The rows are grouped in 3 different ways at once. Each group adds its own fixed numbers to the row, and there is some noise. The rows also spread widely along 9 directions, which tell nothing about the answers.
In the rows, 100 means zero.
Known rows, each followed by its group in each grouping:
90, 96, 111, 98, 109, 108, 99, 81, 104, 110, 118, 97, 110, 90, 116, 94, 111, 89, 103, 109, 100, 99, 93, 95, 101, 98, 107, 81, 106, 77, 110, 111, 107 -> q947 Vinib q929
101, 89, 93, 106, 104, 129, 75, 92, 94, 114, 91, 93, 89, 93, 114, 69, 109, 117, 110, 127, 117, 90, 86, 101, 119, 101, 111, 88, 114, 85, 113, 111, 117 -> q56 besof q54
112, 112, 103, 89, 98, 118, 116, 82, 106, 103, 120, 102, 101, 70, 107, 123, 97, 94, 95, 114, 96, 74, 93, 101, 83, 93, 84, 94, 93, 93, 134, 96, 90 -> q363 mil q315
97, 99, 90, 75, 122, 113, 112, 79, 90, 100, 126, 115, 89, 71, 106, 109, 113, 92, 107, 102, 98, 92, 87, 95, 87, 125, 96, 77, 96, 102, 95, 121, 81 -> q947 Vinib q33
101, 98, 110, 103, 113, 102, 113, 83, 85, 108, 111, 99, 92, 83, 107, 115, 102, 95, 90, 118, 93, 89, 105, 93, 112, 110, 94, 105, 81, 96, 130, 120, 87 -> q32 mil q99
96, 76, 78, 104, 93, 110, 97, 100, 87, 102, 98, 105, 79, 98, 106, 79, 96, 106, 100, 106, 92, 88, 97, 85, 116, 102, 103, 84, 104, 99, 91, 122, 100 -> q656 besof q482
92, 91, 105, 110, 94, 104, 98, 93, 94, 97, 110, 89, 96, 100, 115, 90, 100, 97, 104, 110, 91, 82, 115, 80, 114, 99, 96, 74, 92, 95, 111, 128, 100 -> q597 Vinib q929
104, 107, 87, 84, 111, 122, 90, 96, 103, 103, 96, 107, 72, 94, 112, 98, 93, 113, 99, 130, 97, 62, 76, 103, 99, 92, 99, 96, 114, 103, 116, 104, 96 -> q363 besof q315
55, 91, 110, 108, 103, 130, 68, 78, 84, 132, 92, 81, 72, 108, 94, 90, 104, 125, 116, 116, 78, 83, 75, 93, 128, 111, 108, 86, 110, 117, 132, 132, 93 -> q656 besof q482
96, 82, 78, 91, 118, 106, 86, 104, 99, 107, 90, 112, 73, 106, 124, 72, 100, 104, 100, 127, 105, 89, 86, 96, 114, 98, 113, 92, 131, 86, 88, 116, 106 -> q56 mil q54
117, 82, 103, 107, 121, 87, 108, 92, 86, 106, 110, 111, 118, 83, 109, 90, 107, 87, 85, 105, 117, 113, 103, 109, 118, 101, 109, 110, 95, 67, 108, 102, 108 -> q32 Vinib q99
105, 79, 88, 96, 109, 78, 111, 102, 87, 94, 117, 111, 92, 98, 101, 111, 89, 101, 89, 92, 94, 89, 102, 96, 108, 109, 91, 92, 102, 102, 95, 121, 78 -> q597 Vinib q33
95, 83, 97, 103, 111, 128, 78, 87, 84, 114, 98, 100, 85, 92, 105, 63, 111, 110, 118, 121, 109, 92, 87, 94, 120, 116, 116, 87, 108, 94, 108, 120, 109 -> q597 Vinib q99
95, 90, 106, 113, 84, 102, 93, 89, 80, 111, 110, 85, 95, 90, 86, 115, 90, 129, 103, 94, 93, 75, 91, 97, 113, 116, 86, 90, 92, 116, 129, 127, 78 -> q597 mil q33
86, 93, 122, 95, 128, 94, 108, 77, 99, 121, 125, 110, 116, 88, 101, 115, 123, 87, 85, 100, 102, 125, 76, 113, 106, 106, 109, 110, 111, 72, 114, 103, 92 -> q656 mil q482
93, 86, 115, 110, 101, 108, 81, 91, 97, 114, 109, 90, 110, 90, 100, 85, 121, 114, 115, 108, 115, 91, 80, 114, 116, 109, 109, 79, 117, 82, 110, 116, 105 -> q597 mil q33
92, 77, 91, 108, 114, 92, 109, 99, 77, 108, 102, 104, 82, 108, 100, 101, 88, 108, 85, 103, 91, 90, 107, 84, 135, 113, 99, 102, 84, 109, 106, 133, 85 -> q656 Vinib q315
109, 93, 88, 100, 114, 108, 82, 105, 93, 97, 96, 107, 80, 96, 105, 81, 100, 136, 104, 119, 117, 72, 79, 113, 108, 108, 99, 97, 113, 95, 100, 122, 92 -> q597 mil q54
88, 79, 93, 97, 124, 68, 108, 104, 99, 101, 108, 117, 84, 122, 115, 110, 84, 94, 74, 102, 79, 100, 96, 93, 112, 94, 103, 105, 119, 93, 95, 117, 81 -> q656 Vinib q929
68, 97, 108, 87, 111, 97, 111, 78, 87, 116, 120, 101, 89, 99, 108, 116, 102, 87, 100, 102, 72, 98, 99, 78, 104, 114, 99, 90, 99, 105, 116, 125, 77 -> q947 mil q929
86, 90, 114, 98, 100, 86, 109, 86, 99, 113, 120, 96, 113, 105, 111, 118, 95, 84, 83, 95, 82, 111, 106, 90, 108, 98, 100, 97, 107, 87, 123, 105, 87 -> q56 mil q929
78, 88, 116, 110, 93, 106, 97, 76, 97, 120, 121, 87, 105, 90, 105, 106, 106, 90, 105, 98, 87, 95, 97, 92, 105, 99, 98, 74, 107, 94, 120, 114, 101 -> q656 Vinib q33
111, 87, 119, 121, 119, 94, 90, 107, 96, 105, 94, 91, 97, 112, 122, 83, 109, 102, 88, 134, 113, 99, 116, 93, 145, 95, 113, 106, 96, 72, 114, 123, 119 -> q597 besof q929
94, 87, 114, 118, 110, 101, 79, 95, 88, 110, 105, 85, 95, 96, 98, 97, 100, 134, 110, 108, 107, 71, 81, 112, 119, 108, 95, 85, 104, 102, 112, 128, 97 -> q947 Vinib q33
115, 88, 113, 116, 109, 80, 113, 96, 90, 106, 114, 98, 121, 96, 100, 122, 99, 100, 75, 100, 105, 108, 111, 105, 121, 100, 91, 114, 82, 85, 123, 110, 91 -> q56 besof q482
90, 92, 88, 88, 119, 118, 112, 89, 87, 92, 107, 109, 66, 92, 122, 86, 114, 90, 105, 125, 86, 77, 113, 77, 112, 120, 100, 70, 85, 103, 88, 137, 93 -> q656 besof q99
106, 88, 110, 120, 116, 94, 97, 108, 104, 92, 106, 96, 98, 103, 120, 82, 112, 112, 93, 122, 114, 84, 103, 105, 125, 93, 105, 80, 100, 74, 92, 125, 113 -> q656 Vinib q929
95, 87, 101, 101, 118, 98, 92, 102, 86, 109, 99, 98, 89, 105, 104, 95, 100, 112, 94, 117, 100, 84, 96, 100, 131, 104, 103, 101, 102, 100, 108, 122, 97 -> q363 besof q315
122, 104, 125, 111, 116, 112, 116, 82, 100, 99, 124, 90, 122, 70, 113, 108, 127, 89, 93, 123, 120, 90, 117, 101, 116, 108, 94, 89, 69, 73, 128, 112, 110 -> q56 Vinib q315
95, 77, 86, 81, 136, 94, 91, 97, 73, 109, 98, 122, 84, 105, 95, 89, 100, 107, 91, 105, 103, 115, 82, 100, 129, 127, 114, 115, 108, 97, 98, 119, 75 -> q597 besof q99

New rows, each followed by its group in each grouping:
85, 79, 80, 92, 97, 83, 99, 91, 73, 116, 105, 108, 80, 99, 84, 121, 66, 117, 88, 77, 79, 91, 80, 97, 106, 109, 94, 108, 107, 127, 123, 112, 61 -> q32 Vinib q33
114, 65, 76, 119, 93, 98, 88, 117, 84, 96, 86, 100, 88, 100, 104, 72, 86, 126, 94, 103, 116, 91, 101, 99, 129, 95, 101, 99, 107, 85, 94, 116, 112 -> q656 besof q54
96, 95, 128, 128, 82, 118, 91, 79, 103, 115, 113, 71, 126, 87, 104, 94, 117, 97, 104, 109, 110, 98, 107, 101, 117, 91, 100, 79, 90, 68, 137, 103, 124 -> q656 besof q929
84, 85, 117, 105, 106, 114, 100, 76, 84, 125, 114, 89, 102, 83, 110, 96, 120, 90, 112, 113, 97, 111, 100, 88, 123, 118, 111, 84, 93, 86, 115, 123, 105 -> q947 mil q33
100, 103, 125, 115, 125, 105, 104, 84, 89, 113, 112, 92, 99, 92, 99, 117, 105, 107, 84, 116, 103, 89, 98, 101, 127, 105, 97, 111, 75, 94, 142, 118, 93 -> q656 Vinib q315
107, 110, 120, 84, 136, 111, 106, 72, 102, 113, 128, 111, 127, 66, 96, 106, 132, 95, 93, 102, 129, 119, 73, 126, 96, 117, 111, 102, 91, 66, 125, 96, 92 -> q32 Vinib q929
82, 82, 93, 97, 110, 88, 100, 104, 97, 105, 101, 105, 81, 114, 119, 103, 90, 93, 91, 113, 75, 88, 104, 85, 115, 91, 100, 93, 117, 103, 92, 122, 91 -> q363 besof q482
92, 99, 106, 84, 126, 96, 111, 81, 95, 112, 120, 111, 103, 88, 109, 110, 109, 81, 85, 102, 97, 115, 91, 101, 103, 107, 107, 105, 98, 81, 119, 106, 87 -> q32 Vinib q929
100, 100, 139, 112, 130, 103, 82, 83, 101, 127, 107, 92, 119, 101, 107, 99, 119, 100, 85, 123, 118, 122, 90, 114, 134, 101, 121, 124, 102, 63, 144, 101, 109 -> q597 besof q929
87, 93, 94, 90, 117, 96, 103, 95, 93, 102, 107, 110, 77, 98, 107, 105, 95, 112, 91, 108, 94, 82, 85, 97, 105, 106, 94, 92, 110, 100, 102, 123, 80 -> q656 mil q54
86, 91, 95, 93, 121, 101, 88, 92, 89, 115, 103, 110, 86, 97, 99, 94, 100, 113, 100, 102, 96, 93, 69, 112, 106, 105, 105, 99, 116, 99, 102, 117, 89 -> q32 Vinib q482
87, 85, 104, 100, 84, 99, 96, 83, 90, 116, 118, 92, 119, 96, 93, 108, 95, 101, 96, 83, 89, 107, 95, 97, 109, 103, 95, 90, 103, 95, 130, 103, 87 -> q56 besof q929
115, 100, 91, 92, 104, 111, 107, 90, 99, 99, 104, 105, 90, 82, 114, 96, 96, 95, 90, 117, 107, 93, 96, 100, 102, 92, 101, 104, 93, 83, 121, 99, 103 -> q32 besof q929
96, 93, 105, 89, 115, 120, 90, 76, 84, 118, 111, 105, 105, 87, 91, 93, 118, 108, 102, 102, 112, 117, 81, 101, 121, 122, 113, 102, 93, 88, 131, 111, 90 -> q597 besof q929
89, 99, 120, 97, 135, 99, 111, 83, 85, 115, 114, 101, 97, 93, 107, 112, 119, 96, 86, 119, 104, 111, 104, 92, 129, 121, 106, 115, 81, 85, 126, 129, 85 -> q597 mil q54
84, 87, 110, 98, 91, 105, 99, 79, 93, 119, 116, 94, 112, 96, 104, 94, 108, 80, 102, 99, 92, 116, 99, 86, 110, 105, 110, 91, 108, 82, 122, 105, 99 -> q597 mil q929
128, 87, 85, 105, 112, 102, 91, 106, 88, 97, 100, 106, 96, 87, 101, 90, 97, 127, 96, 111, 126, 81, 84, 117, 118, 104, 97, 105, 98, 87, 103, 109, 100 -> q947 besof q315
78, 93, 108, 103, 112, 115, 91, 88, 90, 107, 110, 87, 83, 103, 108, 84, 115, 109, 119, 116, 92, 70, 99, 86, 123, 115, 101, 69, 98, 108, 104, 141, 97 -> q597 Vinib q315
89, 90, 126, 111, 132, 91, 98, 85, 98, 123, 112, 96, 114, 105, 119, 99, 116, 85, 83, 122, 109, 117, 103, 100, 128, 98, 113, 107, 105, 68, 121, 116, 110 -> q56 Vinib q54
98, 92, 118, 101, 131, 90, 102, 89, 97, 116, 113, 106, 96, 98, 116, 113, 102, 89, 84, 121, 97, 104, 95, 100, 116, 101, 108, 111, 106, 80, 115, 113, 96 -> q947 Vinib q33
80, 83, 104, 107, 119, 96, 105, 92, 90, 102, 110, 98, 81, 104, 117, 94, 106, 95, 98, 117, 83, 81, 111, 83, 120, 107, 101, 77, 96, 101, 94, 138, 96 -> q656 Vinib q99
73, 91, 109, 96, 125, 93, 77, 92, 90, 117, 107, 99, 82, 107, 96, 99, 99, 126, 108, 104, 98, 77, 62, 119, 113, 111, 103, 86, 126, 106, 104, 125, 83 -> q32 Vinib q33
118, 83, 85, 101, 117, 102, 91, 103, 89, 106, 93, 111, 77, 98, 106, 90, 86, 113, 90, 118, 109, 90, 84, 101, 118, 104, 108, 112, 107, 95, 113, 110, 95 -> q597 Vinib q33
95, 94, 108, 100, 105, 97, 94, 90, 96, 117, 103, 100, 99, 97, 106, 102, 95, 105, 88, 108, 97, 98, 83, 104, 111, 94, 106, 107, 108, 86, 128, 104, 92 -> q32 mil q929
108, 88, 65, 75, 112, 117, 104, 94, 84, 106, 96, 123, 64, 82, 107, 88, 97, 103, 99, 114, 104, 93, 78, 94, 104, 114, 109, 98, 108, 100, 100, 113, 87 -> q32 mil q33
100, 98, 95, 74, 136, 86, 123, 95, 103, 86, 131, 122, 101, 87, 113, 116, 108, 90, 95, 101, 98, 84, 88, 108, 87, 111, 92, 84, 104, 91, 78, 118, 78 -> q947 Vinib q315
90, 87, 96, 91, 120, 107, 94, 84, 98, 116, 103, 112, 90, 103, 123, 90, 98, 79, 93, 121, 88, 105, 95, 90, 104, 98, 115, 102, 122, 87, 113, 102, 103 -> q56 Vinib q99
102, 95, 98, 106, 119, 103, 107, 102, 84, 85, 105, 98, 75, 94, 111, 97, 101, 123, 99, 119, 103, 65, 113, 89, 121, 118, 85, 84, 75, 110, 99, 150, 85 -> q597 Vinib q54
113, 103, 94, 87, 137, 113, 89, 95, 89, 102, 95, 116, 75, 87, 105, 95, 104, 120, 92, 128, 115, 81, 75, 118, 112, 110, 103, 113, 101, 92, 115, 111, 90 -> q32 besof q99
107, 113, 121, 96, 127, 91, 107, 86, 103, 100, 127, 104, 117, 84, 90, 133, 111, 118, 79, 96, 115, 93, 78, 132, 102, 110, 89, 108, 87, 83, 130, 105, 70 -> q656 besof q929
95, 78, 72, 84, 89, 110, 90, 97, 96, 100, 107, 109, 99, 96, 105, 67, 106, 104, 113, 89, 103, 98, 85, 99, 104, 108, 108, 65, 126, 87, 80, 108, 101 -> q56 besof q929
106, 85, 104, 106, 143, 63, 101, 113, 92, 95, 106, 116, 90, 118, 112, 111, 86, 108, 75, 115, 94, 86, 102, 106, 123, 101, 99, 118, 104, 93, 99, 125, 80 -> q597 Vinib q99
102, 93, 87, 86, 120, 110, 103, 85, 98, 113, 108, 119, 88, 91, 118, 97, 96, 80, 92, 117, 95, 115, 86, 88, 95, 98, 113, 113, 111, 83, 112, 99, 102 -> q947 Vinib q482
109, 87, 92, 108, 102, 101, 88, 107, 96, 102, 91, 99, 85, 110, 115, 75, 97, 117, 98, 125, 110, 83, 96, 95, 121, 94, 108, 96, 113, 85, 105, 119, 108 -> q597 mil q929
99, 93, 95, 96, 119, 109, 85, 93, 83, 107, 99, 103, 85, 92, 92, 82, 102, 129, 101, 111, 113, 84, 75, 110, 119, 117, 105, 97, 95, 100, 110, 124, 91 -> q32 Vinib q929
115, 87, 101, 124, 78, 99, 73, 104, 93, 96, 107, 83, 113, 85, 79, 92, 94, 155, 115, 82, 126, 59, 74, 129, 105, 103, 85, 76, 108, 100, 114, 114, 95 -> q597 Vinib q33
93, 99, 129, 104, 131, 103, 91, 80, 91, 123, 116, 94, 112, 93, 94, 110, 114, 103, 92, 110, 109, 103, 84, 109, 122, 112, 109, 114, 93, 88, 138, 112, 92 -> q597 Vinib q315
93, 112, 116, 84, 126, 115, 104, 70, 103, 114, 123, 104, 100, 84, 106, 117, 110, 86, 95, 113, 96, 96, 83, 102, 98, 108, 105, 105, 97, 91, 138, 98, 87 -> q597 Vinib q315
104, 105, 89, 70, 127, 111, 106, 89, 101, 107, 107, 123, 75, 100, 122, 106, 89, 83, 81, 126, 91, 104, 91, 90, 98, 97, 109, 118, 110, 88, 124, 95, 83 -> q597 besof q929
102, 91, 119, 106, 117, 95, 94, 86, 86, 119, 114, 97, 124, 86, 90, 104, 114, 113, 94, 99, 120, 115, 83, 116, 120, 112, 104, 109, 96, 71, 123, 110, 92 -> q947 mil q929
60, 86, 121, 99, 127, 95, 69, 88, 91, 134, 104, 92, 99, 120, 93, 96, 105, 119, 102, 104, 91, 103, 69, 111, 128, 110, 117, 99, 127, 99, 117, 128, 84 -> q363 Vinib q929
93, 77, 109, 119, 108, 108, 75, 94, 77, 122, 86, 88, 85, 108, 102, 76, 102, 120, 104, 123, 106, 95, 95, 95, 147, 112, 115, 109, 102, 96, 125, 129, 103 -> q597 mil q99
91, 95, 99, 86, 116, 118, 107, 81, 96, 100, 120, 105, 97, 81, 114, 82, 125, 90, 114, 110, 109, 95, 96, 89, 101, 118, 104, 71, 98, 85, 91, 124, 100 -> q597 Vinib q54
99, 91, 115, 109, 115, 103, 91, 101, 103, 105, 108, 93, 111, 95, 116, 87, 119, 98, 105, 123, 115, 89, 99, 109, 125, 93, 106, 84, 107, 70, 99, 111, 118 -> q363 besof q315
121, 94, 125, 134, 116, 94, 80, 109, 109, 105, 98, 85, 105, 103, 116, 92, 105, 120, 94, 134, 123, 73, 98, 117, 126, 85, 102, 101, 107, 75, 119, 111, 121 -> q597 Vinib q33
127, 78, 86, 105, 129, 107, 90, 111, 83, 107, 83, 113, 73, 102, 116, 74, 99, 108, 88, 136, 122, 107, 100, 94, 143, 105, 120, 119, 100, 82, 104, 118, 110 -> q597 besof q33
77, 94, 95, 89, 104, 121, 91, 82, 76, 111, 106, 93, 75, 96, 96, 95, 104, 120, 111, 106, 85, 83, 89, 87, 117, 125, 98, 83, 88, 120, 116, 136, 78 -> q947 besof q929
80, 106, 118, 92, 117, 120, 93, 75, 88, 117, 118, 93, 101, 80, 92, 99, 127, 113, 112, 108, 107, 97, 72, 110, 111, 125, 104, 83, 93, 92, 124, 126, 88 -> q32 mil q929
76, 102, 115, 96, 119, 112, 85, 75, 106, 118, 119, 99, 105, 91, 98, 105, 114, 106, 100, 102, 103, 94, 70, 116, 95, 101, 103, 92, 117, 85, 124, 105, 93 -> q656 Vinib q54
81, 78, 92, 90, 118, 109, 101, 86, 86, 116, 106, 106, 82, 101, 110, 86, 108, 88, 97, 111, 94, 108, 97, 83, 130, 111, 115, 92, 100, 93, 102, 119, 100 -> q656 besof q315
83, 101, 98, 79, 106, 97, 97, 81, 114, 116, 119, 115, 95, 90, 112, 114, 88, 80, 95, 97, 83, 95, 65, 110, 70, 83, 106, 92, 140, 86, 118, 81, 92 -> q32 Vinib q33
67, 99, 122, 85, 119, 119, 96, 61, 84, 136, 118, 95, 104, 86, 93, 109, 121, 85, 106, 104, 89, 114, 81, 96, 119, 120, 112, 95, 92, 95, 139, 111, 90 -> q32 besof q315
115, 103, 109, 91, 117, 129, 92, 85, 91, 107, 108, 100, 106, 75, 99, 84, 124, 112, 104, 118, 129, 102, 83, 111, 115, 118, 108, 97, 86, 77, 124, 110, 101 -> q597 besof q929
82, 101, 118, 92, 111, 106, 91, 77, 98, 109, 130, 95, 112, 84, 93, 108, 122, 104, 116, 90, 100, 88, 76, 113, 93, 119, 95, 68, 111, 96, 111, 116, 84 -> q597 Vinib q33
89, 67, 88, 121, 67, 112, 69, 100, 92, 125, 79, 81, 84, 106, 118, 52, 90, 105, 118, 119, 97, 87, 93, 89, 127, 81, 119, 78, 137, 84, 103, 107, 135 -> q32 mil q33
105, 87, 93, 95, 103, 112, 82, 90, 98, 105, 110, 103, 105, 84, 98, 80, 107, 115, 114, 97, 116, 90, 72, 117, 99, 107, 104, 77, 121, 87, 98, 104, 101 -> q597 Vinib q33
86, 103, 91, 76, 110, 119, 91, 76, 93, 109, 113, 110, 88, 87, 99, 104, 96, 108, 103, 98, 90, 92, 67, 99, 84, 109, 98, 91, 109, 105, 121, 108, 78 -> q947 Vinib q929
104, 98, 112, 108, 115, 96, 98, 93, 100, 104, 108, 100, 105, 89, 110, 102, 109, 100, 97, 118, 107, 85, 91, 114, 104, 97, 99, 97, 106, 76, 114, 108, 103 -> q32 mil q99
89, 96, 123, 118, 97, 112, 97, 82, 90, 116, 111, 77, 104, 89, 105, 101, 110, 108, 112, 117, 100, 75, 103, 92, 121, 108, 97, 82, 87, 95, 124, 127, 106 -> q947 mil q315
109, 90, 100, 94, 111, 94, 115, 93, 99, 95, 117, 109, 113, 85, 114, 107, 106, 86, 87, 102, 108, 107, 109, 97, 101, 98, 97, 98, 98, 75, 108, 101, 97 -> q597 besof q54
90, 97, 108, 88, 124, 108, 108, 78, 94, 110, 122, 106, 95, 85, 111, 106, 117, 80, 100, 108, 95, 107, 96, 92, 103, 115, 107, 86, 96, 90, 114, 117, 90 -> q597 Vinib q33
80, 102, 99, 68, 135, 110, 127, 77, 95, 101, 127, 121, 83, 87, 122, 113, 117, 67, 94, 113, 78, 102, 106, 76, 101, 120, 101, 80, 85, 98, 99, 131, 77 -> q363 Vinib q929
85, 87, 117, 96, 128, 97, 97, 86, 88, 119, 114, 102, 95, 100, 102, 106, 111, 95, 97, 108, 98, 110, 90, 98, 123, 116, 110, 99, 103, 96, 115, 123, 87 -> q597 Vinib q33
104, 112, 116, 91, 126, 92, 94, 91, 117, 104, 121, 108, 107, 97, 106, 122, 98, 108, 81, 110, 104, 88, 72, 126, 86, 90, 96, 112, 112, 82, 132, 92, 82 -> q597 Vinib q929
108, 77, 94, 103, 122, 101, 81, 91, 71, 125, 95, 105, 107, 91, 79, 82, 104, 121, 93, 97, 129, 113, 67, 120, 136, 116, 118, 119, 100, 84, 121, 104, 99 -> q32 Vinib q315
92, 97, 128, 114, 101, 106, 85, 77, 94, 127, 112, 82, 119, 95, 96, 114, 98, 110, 89, 103, 101, 103, 90, 106, 115, 100, 100, 109, 95, 91, 158, 104, 93 -> q56 Vinib q929
87, 85, 121, 125, 106, 85, 93, 101, 99, 106, 106, 87, 98, 110, 111, 104, 102, 111, 96, 114, 90, 72, 103, 104, 117, 93, 92, 84, 109, 91, 108, 126, 100 -> q656 mil q99
109, 86, 106, 116, 104, 121, 79, 89, 74, 128, 88, 90, 99, 88, 90, 75, 108, 126, 100, 116, 127, 109, 82, 109, 144, 111, 116, 119, 89, 82, 138, 113, 107 -> q32 mil q929
91, 89, 96, 84, 126, 106, 104, 84, 81, 108, 116, 112, 97, 91, 97, 92, 113, 99, 97, 98, 101, 114, 90, 91, 118, 127, 109, 92, 89, 96, 106, 124, 80 -> q597 Vinib q929
100, 94, 105, 97, 98, 119, 98, 82, 90, 109, 110, 94, 111, 78, 103, 81, 120, 98, 108, 108, 114, 104, 95, 104, 116, 104, 108, 81, 93, 75, 115, 109, 110 -> q32 besof q929
131, 72, 120, 140, 99, 116, 76, 99, 88, 118, 95, 77, 130, 83, 105, 66, 126, 114, 103, 124, 146, 113, 108, 117, 153, 101, 117, 96, 88, 53, 123, 107, 140 -> q56 besof q33
113, 97, 117, 101, 123, 94, 109, 95, 101, 95, 119, 105, 114, 87, 118, 103, 118, 85, 91, 116, 109, 97, 107, 106, 106, 97, 101, 97, 96, 68, 110, 104, 104 -> q597 besof q99
53, 85, 120, 109, 117, 94, 99, 87, 80, 127, 101, 85, 74, 119, 111, 114, 98, 100, 94, 120, 67, 88, 117, 70, 141, 108, 100, 94, 96, 117, 121, 151, 82 -> q363 mil q54
98, 101, 124, 105, 142, 105, 94, 89, 104, 110, 110, 101, 97, 99, 125, 91, 122, 92, 92, 138, 115, 102, 101, 99, 122, 103, 113, 104, 100, 71, 115, 120, 111 -> q597 Vinib q54
97, 100, 112, 97, 107, 121, 85, 77, 90, 112, 112, 97, 103, 83, 95, 101, 107, 106, 103, 112, 103, 94, 88, 107, 106, 113, 100, 102, 96, 90, 141, 105, 94 -> q597 besof q99
101, 94, 102, 94, 126, 104, 108, 93, 103, 101, 117, 108, 98, 90, 113, 90, 124, 93, 98, 116, 113, 94, 89, 107, 113, 106, 109, 81, 105, 76, 88, 117, 103 -> q656 mil q315
102, 107, 129, 110, 121, 102, 104, 91, 101, 99, 115, 93, 105, 91, 117, 117, 115, 98, 93, 129, 97, 75, 112, 106, 112, 99, 88, 95, 85, 85, 124, 119, 98 -> q363 besof q99
125, 97, 110, 124, 96, 106, 95, 103, 124, 94, 110, 86, 113, 86, 135, 82, 113, 92, 104, 133, 121, 71, 110, 111, 100, 78, 99, 68, 114, 60, 100, 102, 137 -> q56 Vinib q33
94, 89, 113, 108, 130, 104, 101, 86, 84, 118, 105, 105, 88, 97, 104, 107, 104, 99, 79, 117, 96, 107, 95, 92, 129, 109, 110, 120, 83, 93, 124, 123, 90 -> q656 Vinib q482
87, 74, 95, 100, 104, 91, 97, 88, 74, 119, 109, 102, 105, 101, 93, 96, 90, 103, 93, 86, 93, 117, 95, 90, 123, 111, 108, 104, 102, 96, 112, 118, 87 -> q947 Vinib q929
